The first 5 rows are patterns. Each new row is the sum of 2 different patterns, raised or lowered, with some noise. Before adding, each is slid sideways (what falls off one end comes back at the other) and multiplied by a number that may be negative. Names go in the order of the patterns.
Known rows, each followed by the names of its patterns:
[ 20  -4   8   4   6 -25  -7  11  23  22   6   2  13  -9   1   0  12  -9
   8  21   8  12   2 -22 -13  47  -4 -18] | q594
[  2   8   5 -12   4 -16  28 -16 -16  -3 -16  17 -11  -8  -6   4   8  -2
  51   0  19  -4   1  -9 -15  11  26  -6] | q520
[-14 -25  -8  23  35  21  -4  -2 -28   3  12   4  -4   7 -31   1  22   8
 -14   1   6   6 -13  -1  -5  31  10  -4] | q15
[ 44 -22  -7  20  12  -2  -4 -16  10  23   7  -4  13  -4  -2  16  37  23
   7 -11  -7 -11 -18 -20 -15 -17  17  -4] | q6
[-16  -6 -15  11  15   9 -12 -24   4   1 -23  -2 -24 -10   7   0  28  13
  -6 -12 -19  -1   0   7 -11   8  44   1] | q566

New rows, each followed by the names of its patterns:
[ -4 -17 -11   1 -17 -38 -15 -25  -3 -24 -25 -27 -50 -17 -26 -14 -14  -4
   4  -4  32  -4 -13 -16 -41  -7 -20 -20] | q520 q6
[36 14 49 51 37 54 34 28 42 43 50 35 42 11 47 85 42 22 38  5 50 66 53 18
 18 45 43 10] | q15 q566
[ 24 -13 -24  23   7 -11   7  -7  14   3   7 -38 -12   9  26  31  10 -16
 -18 -21   4   1  29  -7  -2   9   8   3] | q594 q15
[ -2   1 -17 -12   0  12 -11  24 -11 -18 -19 -24  -6   2  -6  18 -12 -11
 -42  -6  16   6  17  21 -25 -20 -17  -6] | q15 q566
[-17 -11 -17 -16 -30 -15 -18   9  37   5  -5   6  -6  17  -3   6 -44  -8
   5 -16 -32  -3 -20  -1  -5 -20  15  10] | q6 q566
[ 16  -3 -33  -3   9   6 -20 -10 -24  -5   8  26   7  -8   3   6  20   4
  -9   8 -27  -1 -13  21  27   3  11 -17] | q520 q566
[ 21  27   9  -3  -7  -4  15  12   7  25   3   2  13  40  19 -16  -5   9
  -1  -2 -18 -17 -14  25  15  36 -14  11] | q6 q566
[-30 -10  18  21  11   1  -9  13   7   3  -3  14 -10   2  21  27  20   6
 -21 -14  22 -15 -25   3 -13  14  -1  30] | q594 q6
[  4  -5 -10  10   8  -7 -13 -24   2  29  -7   0  -2  -6   0  20   2 -23
 -19  -6   1   6  12 -52  -1  23 -14  25] | q594 q566
[ 11  56   7  19   6  -4   1  28  48 -14   8  -5 -11  15  33  31   1  -3
 -11  13  28  17   9  10  32  -8  15  26] | q520 q15
[  2 -17  -4  19  -2  -5  10   6 -19 -18 -26  22  -7  -9   4  -3  27  -1
   5 -16   6 -18  12  49 -11  10  -1   4] | q520 q6
[-16 -41 -27  47  11 -26   9  10   2  19   8 -37 -13 -22   2  18  10  13
   7 -15 -11   4  -3 -55  -1  27   5  18] | q594 q566
[37 46 -6 14 20 47 40 -9 -1  4  8 41 15 37 11 22 40 24 15 74 25 25 25 31
 21 -9  6 41] | q15 q566
[-35  -3  11  -8   4 -33   5  -7 -16 -19 -24  -8 -42  -3 -56  -4   0 -14
   6 -24 -35  -9   5 -11 -21 -13 -27   0] | q594 q520
[ 15   4  -2 -25 -16  23   3  -3 -26   7   6  12 -15 -26  -8 -45 -12 -17
   0 -14 -21  -4 -16 -19   6   1   1   4] | q520 q6
[ -8  10 -14 -16   9 -40  -2 -55 -15 -22 -70 -50 -21 -13   3 -35 -46 -41
 -14 -46 -67 -27 -26 -55 -34 -45 -32 -29] | q6 q566
[ 21 -39 -25  30   7 -25 -39 -48  -9   7 -18  -7  -3 -17 -25  12  16 -10
 -14 -34 -21  -3 -17 -78 -24 -12 -15 -12] | q594 q6
[22 26 31 31 53 37 23 31 17 32 31 27 30 29  7 52 46 57 55 18 34 27 39 31
 33 28  3 65] | q520 q566
[-17  10  -1 -20 -13  35  -7   0 -12   9  17   3  14 -29   3  11  17   8
  -4   1 -33  -8 -16   1   5   0  15   3] | q594 q520
[ 21  26   7  10  28  41  25  -3  -2 -25   5  38  15  41   5 -21  29  44
  20  -2   4  26  35   6  10  17  39  22] | q15 q6
[ 39  41   2  -5 -13  -5  24  29  19  16  24  10  12  13 -20  36 -12  -3
  33  12 -11   8  25 -10  24  16  11  61] | q594 q520
[ -3  -9  28  10   9 -14  11  21  22  28  19  34  17  10  -5   5  15 -30
   5   2  52  14   9  24  -8  -2  30  18] | q520 q566
[  8 -24  36  29 -32  20   3  -3  14   4  -3  -8  26 -35  -5 -33 -10  -2
  11   7   2 -21   8  -8   4  -6  -2  -6] | q594 q520
[-40   7 -26 -23  -4  -4 -18  -1 -14 -20 -23 -10 -21  12  -2 -24 -42 -41
 -20  11  16   9  -3   1 -20   0 -13  -5] | q15 q6
[ 10  13  16   5  35   8  14  14  -6   0  39  37  27  17  34   1  17  14
   9   0   4 -29   2  19  29  -5  41   1] | q15 q6
[-40  -3 -35 -46 -22 -11 -11 -43 -34 -39 -15  -9 -20  11 -40  -8 -28 -40
 -34 -53 -23   0 -30  -6 -11 -25 -43 -32] | q520 q566
[-25 -34 -33   8   2 -20   7 -12  -2  15 -19  24 -27   6 -10 -38 -16  -4
   4  -4  -6  20 -10 -16 -20 -15   8  -3] | q6 q566
[ 13   0  29   5 -10  -4  15  -1 -21   7  19  -1  -9   3  -2  12   8 -14
   9 -30 -17  12  12  23 -12  -8 -24   2] | q520 q15
[ -3  22   1  17   8   4 -18 -35  -8  -8 -34  11 -25  20  -7  -4  42  23
  -6 -14 -30   6  15  14 -13  17  42   1] | q6 q566
[-10  -5 -28 -19   7 -11  27  11 -27 -28 -37   5   0  26 -11 -23  -8 -35
 -13  11  -6 -29  -8  16 -14 -28  -9   4] | q520 q15
[ -8  -2 -32  34   3  12 -14  -1 -39 -19  19  19 -24  -5   4   2 -27  -5
 -23  40 -12 -22 -21 -40  -1   4  14   5] | q520 q15
[-23   9 -14  -8 -33  11  -1  -5 -33 -32  -1   5  16  -7 -39 -45 -64  -8
 -22  18 -15 -19  -7 -14 -34  21 -15 -39] | q520 q15
